The rows come from 5 hidden closed curves, with some noise, and rows from the same curve form a group. Each curve winds through 8 dimensions. The rows are also pushed far along 5 directions, which tell nothing about the answers.
Known rows, each followed by its group:
[ -9  -1  -4   3  11 -24  -3 -13   5   7  31 -21  27 -10 -25   8  16  11
  -3 -22  -6  -6]  datab
[-13   7   3  10  12 -16  -5   6  15  15   5 -16  14  -4  -4  -9  29  -4
  -8 -12  -7  15]  nozel
[  9   9  -3  -2   4   5  -6  -7  -9  -9 -14   7   9  -5   2   9   1   7
 -11  12  -3  -5]  tun
[ 27  24   8  -5  19 -22   6 -24   7  17   1   3  38  -3  -8   1  -8  14
  -4  -6  16 -15]  datab
[ 15  -5   7  -1 -17   1   5  -8   0  -5   3   5  17  -5   5   2  10  14
  -1 -11   4  -9]  tun
[  7  -8 -12 -15  -8  19   1   5  11  -3   7  -9   5   4   6  -1   5   8
  14  -5   8  -9]  datab
[-13  -9   2   6   0   4   6   5  -2   2  10 -14 -12   1  -4  11  -2 -15
  20   2  -6   9]  ladu
[  6   6   4   8  17  23  -8  -6 -10  20 -17  17 -14  22   4 -14   3 -11
  29   8  11  31]  tun
[ 28  25   7   6  10   3  17  -4 -20  23 -42  26   5   0  16  -6  -3 -12
 -13  15   8  10]  tun
[  2   4   0  -7 -15  -4   4   5 -18 -13 -40  23 -12  -6  14  -3  -7   1
 -55   2   3  -9]  ladu
[  0 -10 -15  10   4 -10 -12  -7  12  21  18 -15  46   2   0  -6  42  19
 -24 -35  -7  17]  tun
[-24 -10  12   9   8 -30  -4   1  11   5  12 -13 -11  -8 -13  -2   5 -16
 -11 -12 -16  10]  Nadu
[ -7  -9  -2 -10 -15  -4  -2  19  13 -15  -5   6 -11  -8   5  -1   7  -4
 -21  -7  -5  -3]  Nadu
[ -9  -4  -4   5   5   0   1   0 -12   0   0  -8   1  -5 -12  18  10  -8
   1   0 -12   7]  ladu
[-19   6 -10   8   1  26   0  23  -5  14   5  -1 -11  10   4  -4  19 -21
  20  -6   7  28]  nozel
[ 10  -5   9  -7  -5 -19   8 -20   7 -10  19  -4  -1 -10  -7   2 -24  12
  22   3   5 -23]  ladu
[-11   0   8   3   2 -12   2   4  -3   0   9  10 -14  -7 -15  13 -12 -22
   5  -3  -4   8]  ladu
[-11   0  -3 -15 -10  19  -2  18 -10 -21 -22  17 -27  -3  -7  17  -9 -20
  -1   9   1  -2]  datab
[-15  -7   7   4  -4  -8   1   7   2   7  14   3 -12  -1 -11   4  -2 -18
  12 -11  -3  11]  ladu
[-14  -4  -8   4  -9   9   1  15  -1   4  13   5 -11   3  -1   2  -1  -8
  28  -2   4  16]  ladu
[ -4   6   9   3  -7  17   2   7 -12   5 -15  18 -15   6   1   1  -6 -16
  24  11   8  10]  tun
[ 14  -5 -17 -20  -2  14   6   2  -8 -20  -1  13 -20  -6  -7  22 -25  -3
  15  14   5 -12]  tun
[-12 -19  -6   0 -14   9   4   8  -2  -6   1   3 -24  -1   9   7  -7 -11
  19   4  -5  14]  Nadu
[  8  -9 -10  -9   6   9   1   1  -4  -9  -9   0  -9   6  -5  13 -18   3
   3  18  -6  -8]  nozel
[-17  -9  -9  -5  -6  22 -14  18  -5 -10 -23   3 -19   4   1   0  19  -9
  -5   7  -9  12]  nozel
[ 11  25  13   0  25 -19   5  -6 -11   4 -39  24 -19 -14  -8  12 -20 -31
 -10  27  -6   9]  Nadu
[ 14   5  -6   2   0   4   0 -12   4  12  20  -7  28   5   5 -16  18  22
   9 -16  12  -4]  datab
[ -1 -11 -14   1   5   8 -17  -5  13  10  17 -14  23   7   1  -8  29  12
   3 -20  -4  11]  datab
[  9  18   6   7  15  17   9  -1 -17  13 -19   9 -14  12   1  -2 -10 -12
  28  22  11  12]  nozel
[-14   0  -6  -4 -14  20  -1  18 -10   1 -15  13 -17   0   4  -6  12 -13
   3  -3   6  12]  Nadu
[ -9  -1  16   9  13 -30   3 -11  -8   4 -14  -5   2  -9 -17  13   0 -13
 -31  -3 -18   1]  ladu
[ 13  -9  -5  -3   9 -17   1 -20  13  -6  15 -17  15  -6   2   2   0  22
  -5  -5  -5  -8]  Nadu
[  8   1  17  -6  10  -3  -2 -14  10  -4  16  -5  -4   3 -16   2 -18  -2
  40   7   5 -12]  ladu
[ -2 -17   1 -18 -42   5  17  20  -5 -32 -16  19 -31 -10  11   9 -26   2
 -12   8   6 -23]  Nadu
[ 30  20   1   9  23 -16   1 -24  -9  15  -9  20  18   4   2  -6  -8  14
 -18   4   9   9]  tun
[  6   5   3 -13 -10  17   0   7   4  -6  -7  10  -2  17   5 -19   4  14
  -9 -11  23 -13]  datab
[  3 -16  -4 -16 -12   4   2  -1  -2 -23 -15  -2  -7   4   2   0  -4  22
 -25  -2   3 -22]  nozel
[  3 -10  -3  -7 -22   6   3   9  12  -7   4  -7  20   1  12   4  -2  18
  -8  -5   3 -15]  datab
[-13  -4  12   5   0  -3   0  -5   0   6   3  -8 -10  -7  -7   4   2 -20
  31   2  -8   8]  Nadu
[ 21  13  -2 -14 -11  16   5  -1  -1 -11 -23  19  -8   3  27 -18 -10   8
 -14   6  20 -13]  ladu
[ 16  13  10   4  17 -21   2 -28 -17  10 -18  16  13   0  -9   3 -17   6
 -24   2   4  -6]  nozel
[ 25   5   0  -8   5   1  15 -14  -7   2   5  11  -2   5  -7   0 -21  11
  18   4  18 -12]  nozel
[-12   0   8   2   9  -1  -3   3   2   7   1   0 -16   0 -12   4 -11 -24
  22   8  -6  10]  tun
[ 19  -4   3  -5 -29  47  -8  15  17  -3   2   7  13  26  35 -29  21  24
  24  -5  25   0]  Nadu
[ -8  -8   1  -1  -1 -33   1  -4   9  -8   8 -15  12 -29 -14  16  11  -2
 -19  -7 -22  -6]  Nadu
[  5  -2  -2  -6 -15   7  -1   5   4 -12  18  11   1   2   5   3  -4   2
  -4 -15  10  -5]  ladu
[-14 -24 -15  -3 -19  23 -10  17  -1 -16  13   1 -22  -1   5   4  12  -8
  11  -3 -13   8]  datab
[ -2   4  -3   0 -11  27  10  20  -9   0 -15   7 -18  13  15 -11   4  -3
  10  10  11   8]  nozel
[ -5   7  -5   3   5   3   4   6 -12  18 -34   9   6   5   3   4   8  -8
 -20   0   3  18]  datab
[ -5 -13 -15 -17 -19   7   1   7   0 -28   0   3 -17  -7  -1   8  -8  14
  -2   2   3 -14]  tun
[-17 -21 -10   5  -3  11 -10   6   4  -7  35 -20   4   1 -18  13  15   4
  33  -5 -13   7]  nozel
[ -3  -7   4   3   7 -21 -11  -7  12   3  29  -7  15 -11 -18  11  -2  -4
   3 -12 -14  -4]  nozel
[ -3  -6  -7   6  -5  31 -11  10   0   0  10  -6   5  18   2  -6  18  12
  30   4   3  12]  nozel
[ -2 -15  -3  -5  -4   1  -3  -2  13 -23  56 -20   6  -4 -19  31  -9   4
  34 -10  -4 -13]  ladu
[ -8  -8  -1  -3 -21   3   9  23   9  -7  -2   3 -11   5  20  -8  -1   2
 -24 -10   7   2]  ladu
[ 14   9  14  -1   2  -5  -1 -17   0  -4   3   4   9  -9  -3   4  -3   2
  15   7   1  -9]  tun
[ 24   4  -1  -6 -13  -5   9   8   7  -5 -12  15   9  -2  24  -8 -21  16
 -28  11   6 -16]  datab
[-11  -4   5   8  -7  25  -2  12  -1   8  -6  -4  -9  20  11 -14  10  -6
  16   0   6  14]  ladu
[  6  15  -1  -2  14  -6   5  -4   0   7 -28   5  -4   1   6  -6 -11   5
   4  22   7   3]  ladu
[  5   9   3   7   0  20   4   6  -2  20   0   5   4  19  10 -18  -3   2
  21   5  15   7]  datab
[ -5  -6   2  16   1  -6  -1  -2 -15   5  -8   2   4  -6  -2  12  12  -8
 -11   3 -18  19]  tun
[ -4 -24  -1 -19 -20   7   8   7   7 -23  10  -9 -13  -3  -9  24 -20  -1
  17   1  -1 -21]  datab
[-19 -19  -7  -3   0 -12  -6   6   8 -12  33 -17   0 -10 -20  27 -12 -11
  -1  -8 -20  -7]  nozel
[ -3  -5   0  10   1   9  -4   3  -2   8  21  -3   0   1  -6  11 -13 -12
  38  12  -9   9]  datab
[ 22  14   8   4   5  -2   6 -13   5  16  13   3  19   8   7 -16  -8  15
  17  -1  16  -9]  tun
[-14  -5  -1  14  -7   3 -11  16  12  22 -11   8   8   8  22 -21  33  -7
 -17 -17  -2  38]  Nadu
[  9  -8  -2  -4 -12   4  -1  -3   6 -26  39   1  -8   5   1  -4 -11  20
  14  -4   8 -15]  Nadu
[ 10 -16  -2   3 -10   6   1   3   7  -1  22  -7   9  12   8  -8  -2  17
  -2  -9   1  -6]  tun
[ 10  -7   5  -2  -5 -18   9  -8 -10   2 -22  14  -6  -7   0  -5 -12   4
 -24   3  -4  -9]  nozel
[  7 -10  -1  -4 -16   5   8  -1  -4  -9 -11  14 -13   1  16   1 -15   6
   4   6   6   1]  Nadu
[-11  -5  -2  -5 -14  24  -8  14  -7  -9   8   9 -19   2   4   4 -12 -24
  13   3  -2   1]  nozel
[ 23  12  -1   7  16 -22   5 -19  -1   4  22  -1  25  -3  -8   2   0  24
  -5  -3   4  -6]  Nadu
[ 10  -2   0   1  -6  -1   3  -6   5   2   5 -10  18  -5   9  -5  13  13
  -3  -6  -1  -7]  tun
[ 10  -5  -2 -14  -8 -13  13   8   7 -18  15  -3   0 -10 -16  13 -12  11
  -9  -3   1 -29]  Nadu
[ -4   3   3   5   5  -7   6   2  -5   9 -14  -1   5  -9  -3  19 -13 -16
   4  15 -12   6]  datab

New rows. What belongs after each?
[  8   9  -3  -4  12  -4   2 -14 -17   4 -18  15  -8  -5  -3   7 -12 -12
 -10   5   2   3]  ladu
[-11 -18 -11   3 -16   9   1  19   4  -9   4 -10   1   4   2   0  18  16
  -4  -1  -7   3]  nozel
[ 16   6  -1   3  -8  18  -6  -2   4  -8  14  11   1  17  23 -26   4  24
   0  -5  21   1]  Nadu
[ -7 -10   2   9  17 -23 -12  -9  23  24   6 -21  26  -1  -1 -13  32   1
 -24 -28 -14  17]  tun
[ 10   1   4   2  15  -6  -8 -14   6   5 -15  -5  17   8  -5 -10  15  20
  -9   1  -1   0]  nozel
[ -9   0 -10  13  10 -10  -1   5  -3  10  18  -7   7  -4  -8   1  21  -4
  -4  -9  -9  19]  Nadu
[  2   5 -10   4   9   3  11   5   0  17   8  -1   4   6  -2   3   3  -1
  21  -1   8  17]  ladu
[  4  -7  -8   1   6  -5   1  -9  -9  -1  16  -4  14  -8 -18  28  -4   0
  10  -1 -10  -1]  tun
[ 34  14   1   4  20   1  -2 -19  -1   8  12  15   9  13   6 -11 -15  14
   9   7  13   2]  tun
[  8  12  -2   6  22  -1  -2  -7  -4   8   8  -3   8   9 -10  -4   4   7
   3   3   4   2]  Nadu
[ 19   1  15   5   4 -14   5 -20  -5 -18   0   2   2  -2   0  15 -28  15
   6  23  -4 -14]  Nadu
[-18 -21  -7  -1  -6 -14   1  25  18  -3   8 -13  -8  -8  -5   6   4  -9
 -17  -4 -20   4]  nozel
[ -5   1   9   8  -6 -19   9   5   1   2  18  -4   4  -9 -14   2   5   0
  -2  -7  -5  -5]  Nadu
[-24 -12 -14  -3 -18   3  -5  18   3  -7  21 -13   5  -6  -7   2  27   4
  -9 -22  -6  -2]  datab
[ -7 -12   6  -1 -18   6  -3   0  -3  -9   2   4  -8   5   2  -4  -5   4
  -5  -6   2  -7]  ladu
[ 5 -5 12  0 -3 -8  6 -2 10  0 -1 -5  3 -6  2  2 -1 -1 11  4 -4 -5]  Nadu
[  8   3  -2  -2   7  22  -1   9  -9   5 -19  14 -24   4   4   1 -17 -24
  22  27  -5   7]  nozel
[ 24  17   2   2   6  12  -2 -22  -8   2  -8  12   9   5  15  -9  -1  13
  20  12  16   3]  Nadu
[ -8  -4 -15   3  11  15 -19   9   4   8   1  -5   6   4  -2   3  15 -13
   3   0 -12  17]  nozel
[ -4 -11  -2   4 -16 -12   6   2   5  11 -18   4   8  -2  22 -14  13  11
 -31 -17   1  12]  Nadu
[  2  10   7   8  17 -17   2  -6   4   3   5  -3  13   0 -10  15  -6  -1
  -2   2  -3   7]  ladu
[-10  -8 -12  11  -4 -10   4  15  -3  14 -18  -4   5 -11   7  -6  29   1
 -26  -3 -17  20]  nozel
[ -3   3  -2   4  -3 -16   2   9   8   7  14  -5   9 -11  -1 -12  24   1
 -18 -17  -2   4]  Nadu
[ 14  -1  16  -8 -14   6   7 -13  -3 -19   7   6  -9  -4  -1   8 -24   5
  36  15   8 -22]  Nadu
[ 11  11  11   9  22 -12   6 -12  -8   9  -8   4   1   9 -11   2 -18   2
   1  14   3   0]  Nadu
[-14 -14  -8   0 -12   6   1   5  -5  -5  -7 -10  -3 -10   1   8  20  -3
   1  -3 -11   7]  tun
[ 11  14  -3  -2  21 -11  -4 -12   2  13  -7  -1  16  -4   1   0  -3  -6
 -20  -3  -2  -1]  nozel
[  0  -6   0   2   5  12  -4  -3  -5   6  -7  12 -14  13   1  -6   1  -5
  15   1   5  19]  tun
[  4   2  -5   1   1  16  -5 -10  -6   4  -6   8  -4  11  13 -13   0   9
  11  -1  14  10]  Nadu
[ -3 -10   2   2  18  -9 -16  -7  28  10  30 -24  19   7 -14  -3  18   5
  13 -18  -8   6]  Nadu
[ 17  19   7   3  27   0  -4 -11   6  12  17   0   2   8 -11 -13   0  -3
  26   2  11   3]  Nadu
[ 10   6   9   4  23 -18  -6 -21   8   8   6 -12  15   3  -9  -7  -4  10
  -5   2  -4  -8]  datab
[ 18  -4  -9 -11 -15   9   8   4   5  -5  -1   8   2   0  18 -12   7  14
 -11  -9  10  -6]  tun
[ -2  -1 -15   1   3   7   4   7   5  20   2  -8   7   9   9 -13   9   4
   2  -9   6  11]  tun
[-23 -13   0   3   8 -42   4   4   7  -4  14 -18  -1 -22 -22  26 -12 -19
 -32  -9 -28  -5]  nozel
[-18   0  -4   8  -3  -2  -9  17  12   4  13 -12  11  -3   0  -3  32  -3
  -6 -13  -9  15]  nozel
[-11 -14   0  -5 -20  10  12  22   4  -5   2  -2 -18   2  -4  -1   2  -4
  16  -1   2  -2]  ladu
[ -4  -8  -3  -4 -13 -18  10   9  -1 -13   6  -2   4 -17 -14  17   5   8
 -16  -6  -7 -11]  ladu
[  5  12  11   4   4 -18   3 -13  -7   6 -11  10   8 -11  -8  -1   3  -2
  -9   0  -1  -1]  ladu
[ -4 -12   2 -14  -4  -9  -4  -5   9 -20  13   2 -16  -7 -12  12 -25  -5
   5  -2  -1 -17]  ladu
[  5  -9   4  -8  -7  -4  -4   1  16 -10   2   0   1   2   6  -9  -4  12
 -15  -6   3 -13]  tun
[ -5  -3   7  -5  -8   8  -6   5  -3 -12 -18  11 -18  -2  -1   4   1 -13
   1   5  -3   4]  tun
[ 12  -3   0  -8  -4   7   5  -3  -7  -3 -10   7  -2   7   5  -2  -4   4
 -18  -8   7  -9]  ladu
[ -6 -21 -18 -10  -9   8 -11  13   5 -17   9  -6  -4  -6  -6  16   1   1
  -4   2 -17  -7]  nozel
[-3 13 -6  6  3 15  3 10 -3 11  3  2  5 11  7 -8 13 -1  3 -6 14 13]  nozel
[ 19  10  10   6  22   7  -5 -26  -3  16   2  -5  11   9  -8  -7   2   4
  39  10   4   4]  nozel
[  1 -11   5   5 -18   3  -2  -4   6  -3  13  -3  11  -2  13  -4   9  13
  15  -6   0   2]  Nadu
[ -8   4   9  18  27 -39   1 -14   4  16  19 -16   4  -9 -19  -2   7  -8
  -8  -8 -15  11]  Nadu
[ 23  14   5  -4  12   9  11  -2  -8   0   0  17  -6   7  -6  13 -20 -12
  17   9  14   0]  ladu
[-10 -13   0  -7 -15  12   2   6  -3 -19  -4   0 -29   2   6  -3  -9  -3
   7   7   0  -9]  Nadu
[ -7 -10  -2   3  10 -24  -2  -6  17   3   5 -27  14 -11  -1  -2  21   8
 -24 -13 -17   0]  Nadu
[ -5   0   4   7   5  -3  -1   2   4  -3  23  -6 -11   3  -6  -8   2  -2
   8  -1  -1   2]  Nadu
[ 12  10   0   1   2  -2   1 -17  -7  -1  -9   7   3  -9   9   1   0   5
   8   8   4   2]  Nadu
[  1  -2   6   3  -3  -7   9  -9  -9  -3   3  -2  -4  -5   3   7 -10  -6
  -6  -3  -3  -5]  ladu
[  7   0   5  -5  10   7 -14 -15  16   9  10   1   9  19   3 -18  -6  10
  17 -11  17  -1]  ladu
[ 14 -12   4  -5   5  12  -6  -8   6  -7  20  -7   1   5  -7  12  -8  -3
  28   3  -5  -5]  tun
[ 12   5  11   1  -3   4   9 -13 -11   0  -7   8  -6   6   9  -5 -18   2
   1   6  10  -7]  ladu
[-4 -6  7 13 -1 -5 -4 -7  1 14  1 -2 11 -1  3 -2 15 -5  6 -8 -9 18]  datab
[  4  -3   8  -1  -7  33 -17  -1  13  -9  40  -2   5  24   5  -3  -4   3
  44 -11  16  -1]  ladu
[-12   0   9   2  -6  -7   7  13   0  -7  -5   6 -21  -2   5   8 -17 -18
  -8   6  -3   5]  ladu
[-15 -16   0  -2 -17  21   3  24   7   2  12  -5 -13  12  -3  -7  13  -4
  32  -8   6   5]  ladu
[ -3 -11   1   8 -11  -3   5  17   8  -2  16  -2  -4   9  11 -12   6  10
 -12  -7  -1   6]  Nadu
[-10 -16 -14  -3 -20   3  -9  11   8 -22  12  -2   0  -9   7   7  17  11
 -15  -9 -10   1]  Nadu
[ 2 11 -4  6 11 -3  3 -4 -6  7 12 -1 11  2 -9  9 -1  2  5 -4  5  4]  nozel
[ 10  -5  -5  -7  -6   8  -5  -2  19  -3  21 -15  26   5   1 -11  25  26
  10 -19  10 -11]  ladu
[  5 -16  -1  -7 -18   7   7  14  11   0   7  -1   5   8   7  -4  -5   7
 -12 -14   6 -11]  tun
[ -2 -10  -5   4  -5 -15   9  11   5  -4  28   1  -7 -13  -8  14  -2  -8
   9  -5 -10   9]  Nadu
[ -7   1  -5   5  24  13  -3  12   3  13  24 -11 -14   8 -26   8   5 -26
  46   6  -7  17]  Nadu
[-27  -6 -13   6   5 -11   5  27   6   9  13 -10  -9 -12 -15  13  19 -22
   4  -8 -14  25]  nozel
[ 26  18  10   0   8  14   7 -17 -15  13 -29  29  -8  11  14  -4 -25  -2
  28  22  21  10]  Nadu
[ -9  -6  -7  -5  -4   1  -1  24   9  -9   0  -1 -12  -6  -1   9  -7 -14
 -10   7 -12   1]  nozel
[  7   1   7   4  -7  16  -7   5  18   5  33 -10  16  22   6 -32  20  23
  16 -19  17  -7]  Nadu
[  5  -5   8   0 -21  28   1  11 -10 -13 -29  14 -11  14  20  -7  -3   7
  -7  14   7  -3]  tun
[  8 -13  -3  -6 -14  -5   1  -4  12  -3   4  -7  24  -5  10   3  12  17
 -12 -15  -2  -7]  datab
[  4   3  -8   8   8   8   0  16   6  10   3  -2   4  14   8 -16  18   6
 -10  -4   3  15]  Nadu
[ -6  -8   0   1  12 -20  -5  -4  20   5  48 -24   9  -7 -22  -2  15  -1
  16 -24  -7  -2]  Nadu
